All groups share one centre, and each spreads out both ways along 5 directions, with some noise.
(in the rows, 128 means zero)
Some rows, each with its group after it:
[129 126 138 107 103  91 139 102 134 122 156 141 111]  karuf
[112 104  30 142  83  86  90 125 208 136 171  95 118]  kam
[193 110 151 110  76 106 138  98 164  85 177 160  93]  kam
[147  97 163 136 107 114 122 139 121  99 131 147 125]  karuf
[101  97 125 149 120 106 118 124 154 117 103 142 148]  sufu
[106 149 110 128 146 149 142  99 131 144  88 133 154]  kam
[ 91  97 120 157 140 109 120 128 165 122  83 147 158]  sufu
[129 111 100 153 128 150 121 141 150  93  77 134 162]  keveg
[135 113  83 147 108 139 126 151 150  82  99 123 156]  keveg
[161  76 126 143  83  88 100 168 160  82 169 127 109]  kam
[127 133 140 134 160 141 122 139 121 144 120 126 129]  keveg
[148 141  84 114 187 104 158 191 212  72 128 133 142]  nikem
[159 125 126 109 114  88 111 179 133 123 221  99  78]  keveg
[149 181  87  89  97 146 189 118 118  76 131 127 133]  karuf
[124 117  97 142 120 129 117 164 139 111 125 110 136]  dizak
[142 116 128 129 101 116 138 137 135  83 124 136 133]  dizak
[114 110 156 129 112  86 114  74 144 163 151 152 113]  keveg
[125  70 212 158 130 101  89 109 123 145 119 165 126]  karuf
[131  78 171 144  12  96  91  73  73 144 172 129  94]  nikem
[127  91 126 146 108 110 106 100 166 123 119 149 133]  keveg
[100 143  15 128 104 131 121 106 189 141 130  98 138]  nikem
[ 90  77 150 153 142  79 122 130 179 103  83 166 163]  sufu
[132  86 135 155 139 110  87 103 190 154 135 143 120]  keveg
[153 143  75 117 139 123 144 150 180  95 137 120 130]  sufu
[189 134 131 110 100 132 117  49 176 150 176 146  89]  dizak
[141  96 128 126  70  86 116 128 134 110 175 126 104]  sufu
[149 138  32 143 111 167 135 182 156  73 105  91 153]  karuf
[141 132  98 137 151 146 136 166 159  91 102 124 151]  nikem
[136  78 129 174 126 149  86 163 142 115  94 128 148]  karuf
[176 104 252 115 106 103 147  70 102 112 141 196 102]  kam
[144  63 146 187 116 157  80 160 123 106  88 134 150]  karuf
[ 98 125 136 129 119 110 124  69 140 162 123 143 129]  keveg
[162  94 139 113  61  69 113  86 172 115 202 151  83]  kam
[ 99 111 134 148  88 142 116  75 107 149  94 138 142]  nikem
[127 126 156 125 176 106 112  94 171 174 139 149 117]  nikem
[ 95 131  71 143 143 134 101 118 158 174 128  99 132]  dizak
[133 128 139 146 169 167 137 142 134 109  69 141 160]  sufu
[138 173 111  99 115 149 183  88 117 102 110 140 140]  karuf
[134 125 138 131 130 147 126 109 125 133 116 134 130]  sufu
[107 132  85 137 132 141 144 123 154 109  80 133 160]  dizak
[113  67 157 184  66 163  77 163  39 114  89 110 152]  sufu
[122 109 130 149 123 126 127 167 123  91  97 135 151]  dizak
[ 86 108 144 133 106  92 142 102 132 118  90 161 148]  dizak
[120 122  90 128 100 109 125 118 158 121 136 120 126]  nikem
[134 125 123 123 154 109 139 139 170 109 123 141 130]  nikem
[118  93 164 148 125 107 107 124 137 127 115 141 135]  kam
[104 119  98 124  96  94 122 108 153 133 142 128 124]  dizak
[125 103 184 133 127 115 123  87 125 143 113 166 131]  kam

New rows, each followed by its group:
[140  92 114 146  70 107 107 169 121  86 146 114 124]  sufu
[180 130  80 121 101 142 137 124 179  85 148 132 120]  kam
[122  93  93 133 120  64 130 177 204  65 130 143 141]  sufu
[164 108 154 130 101 123 136 144 130  76 129 147 125]  dizak
[138 120 141 129 109 134 119 112 120 134 138 134 120]  sufu
[152 138  86 126 126 143 138 151 153  99 130 116 133]  sufu
[176 131  83 124  96 148 158 144 161  51 114 136 142]  dizak
[102 113  98 150 131 133 127 169 128 105  89 119 160]  dizak
[184 114 151 131 118 151 149 144 134  55  97 160 141]  dizak
[129 123 145 139 142 150 142 186  87  90  91 121 154]  kam
[139  76 211 155 143 115  98 195  77 115 125 131 127]  dizak
[ 91 102 134 144 111 101 138 161 119  83  92 143 157]  dizak
[150 132 111 126 176 120 138 177 180  95 125 133 135]  nikem
[ 44 134  20 152 155 130  91 168 153 177 105  63 157]  dizak
[ 93 165   4 114  85 144 155 121 150 106 111  90 154]  keveg
[139 138 113 133 152 152  85  63 167 217 164 112  96]  dizak
[143 126  97 134 147 132 133 159 167  89 107 127 145]  sufu
[112 112 145 141 106 124 146 115 122  99  86 152 154]  nikem
[149 107 183 125 139 107 154 154 133  68 106 170 143]  nikem
[111 101 157 157 120 128 110 123 119 128  89 142 150]  sufu
[129 134 106 144  98 180 136  71 121 129  74 141 155]  karuf
[102  90 148 150 101 100 107 116 131 131 112 146 135]  sufu
[103 146 114 125 145 143 135 113 127 153 112 120 139]  keveg
[163  56 187 163  43 124  85 101 101 112 134 153 113]  karuf
[148 126  87 117 124 104 157 186 176  51 133 128 140]  nikem
[153 109 115 144 131 144 118 126 173 107 109 141 140]  kam
[105 160  45 115 155 125 147 147 182 122 125 105 143]  karuf
[ 97 108 165 146  87 117 100  61 100 176 129 141 118]  sufu
[121  99  96 133  76  76 103 110 174 136 178 123 105]  kam
[101 133 109 125 131 108 140  92 167 134 104 144 145]  nikem
[154 121 140 128 130 132 133 141 132 103 125 135 125]  sufu
[136 159 100  99  91 118 154  95 132 120 158 123 112]  kam
[149 119 111 134 163 130  97 170 163 141 156 110 114]  keveg
[127 120 150 127 169 112 131 124 163 129 120 150 132]  nikem
[ 34 105  70 174 163 130  86 174 133 165  67  95 175]  kam
[140 147 145 128 145 156 146  89 131 127  96 151 141]  kam
[148 119 171 126 112 113 136 102 128 112 134 158 117]  kam
[105 160 132 110 155 131 131 114 110 173 141 117 116]  keveg
[104 104 172 133 111  91 116 112 113 143 133 145 123]  kam
[152 135 160 117 129 152 130  94 111 145 130 139 114]  sufu
[114 124 180 127 154 118 120  93 119 169 128 144 120]  keveg
[ 94 109 123 144 120 112 146 164 121  77  76 141 170]  dizak
[153 147  78 120 124 153 137 136 145 116 136 104 127]  sufu
[102 116  91 136 116 109 120 119 166 127 121 126 142]  sufu
[115 137 117 129 130 137 136 104 132 135 106 137 139]  kam
[154 136 106 135 107 183 148 143 112  81  81 131 154]  karuf
[173 114 176 131 125 145 132 105 131 110 114 160 126]  dizak
[131 132 150 137 217 142 125 134 170 152  97 144 141]  nikem
[183 120 157 142 157 169  86 111 138 168 151 121 104]  dizak
[132 106 152 125 105  82 124 114 152 117 151 149 112]  sufu
[128 112 137 131 159 105 122 176 146 107 125 136 137]  karuf
[144  91 166 138  70 112 142 146  95  64 114 149 136]  nikem
[142  91  76 144  85 100  98 166 180  95 160 111 122]  kam
[124  54 164 173  87 113  64 105 135 145 128 141 125]  karuf
[ 84 112 104 151 149 128 101 158 127 150 104 107 149]  dizak
[136  99 197 117  91  69 162 116 126  62 124 184 130]  nikem
[148  82 213 144  80 115 131 131  71  79 105 170 133]  nikem
[131 108 110 159 151 163 121 146 158 104  69 138 165]  keveg
[180  90 167 142 109 120 117 110 167  98 140 167 119]  kam
[129  93 138 156 118 131 115 165 121  91  93 134 152]  sufu
[113 134  87 154 136 174 122  93 142 140  68 127 159]  karuf
[150 123 144 135 162 149 141 153 141 101  95 144 151]  sufu
[ 97 126  78 158 157 161 138 195 133  84  48 113 188]  dizak
[177 124 125 132 129 152  91 112 153 158 171 117  95]  dizak
[116  96 227 148 115 126 145  93  81 106  63 186 157]  nikem
[ 73 121  91 143 130 104 103 115 146 171 127 109 138]  dizak
[118 131 117 143 110 166 130  70 126 142  80 144 150]  karuf
[137 116  96 146 121 153 123 149 141 107 100 120 147]  karuf
[151 131 160 115 117 130 144  66 147 128 127 164 119]  kam
[121 134  16 112  67  97 154 151 184  62 149 106 135]  nikem
[119 152 158  79 117  64 167  83 138 136 176 154 101]  karuf
[ 88 129  62 119  94  99 130 106 169 134 135 118 135]  dizak
[130 114  89 151 131 156 121 174 139  92  94 116 155]  sufu
[110 122  89 141  94 127 106  95 141 156 130 114 128]  nikem
[146  89 109 157 140 117  85 133 207 133 138 133 127]  keveg
[111 129  68 140 126 144 108 109 159 155 125 108 137]  nikem
[ 93 139  38 145 140 151 125 179 145 120  96  86 164]  kam
[174 128 130 131 126 160 134 112 152 102 118 148 128]  dizak
[146 141 100 122 137 136 141 131 159 108 128 129 134]  sufu
[167  74 151 142 128  86  77 143 186 133 185 133  94]  keveg
[ 79 149  92 105  27 100 173  52  96 111 117 138 141]  keveg
[119 146 123 142 172 183 149 145 107 113  54 133 171]  kam
[112 106 130 157 150 139 109 164 127 119  81 127 158]  kam
[168 120 155 123 107 132 132 137 107 105 149 133 112]  sufu
[138 137  90 116 175 109 145 159 200 104 133 128 134]  nikem
[ 95 141  72 125  98 128 141  92 143 131 107 124 146]  keveg
[103 110 177 172 159 186  87  73  93 201  64 138 147]  nikem
[130 129 106 132 108 135 165 119 154  70  71 161 163]  dizak
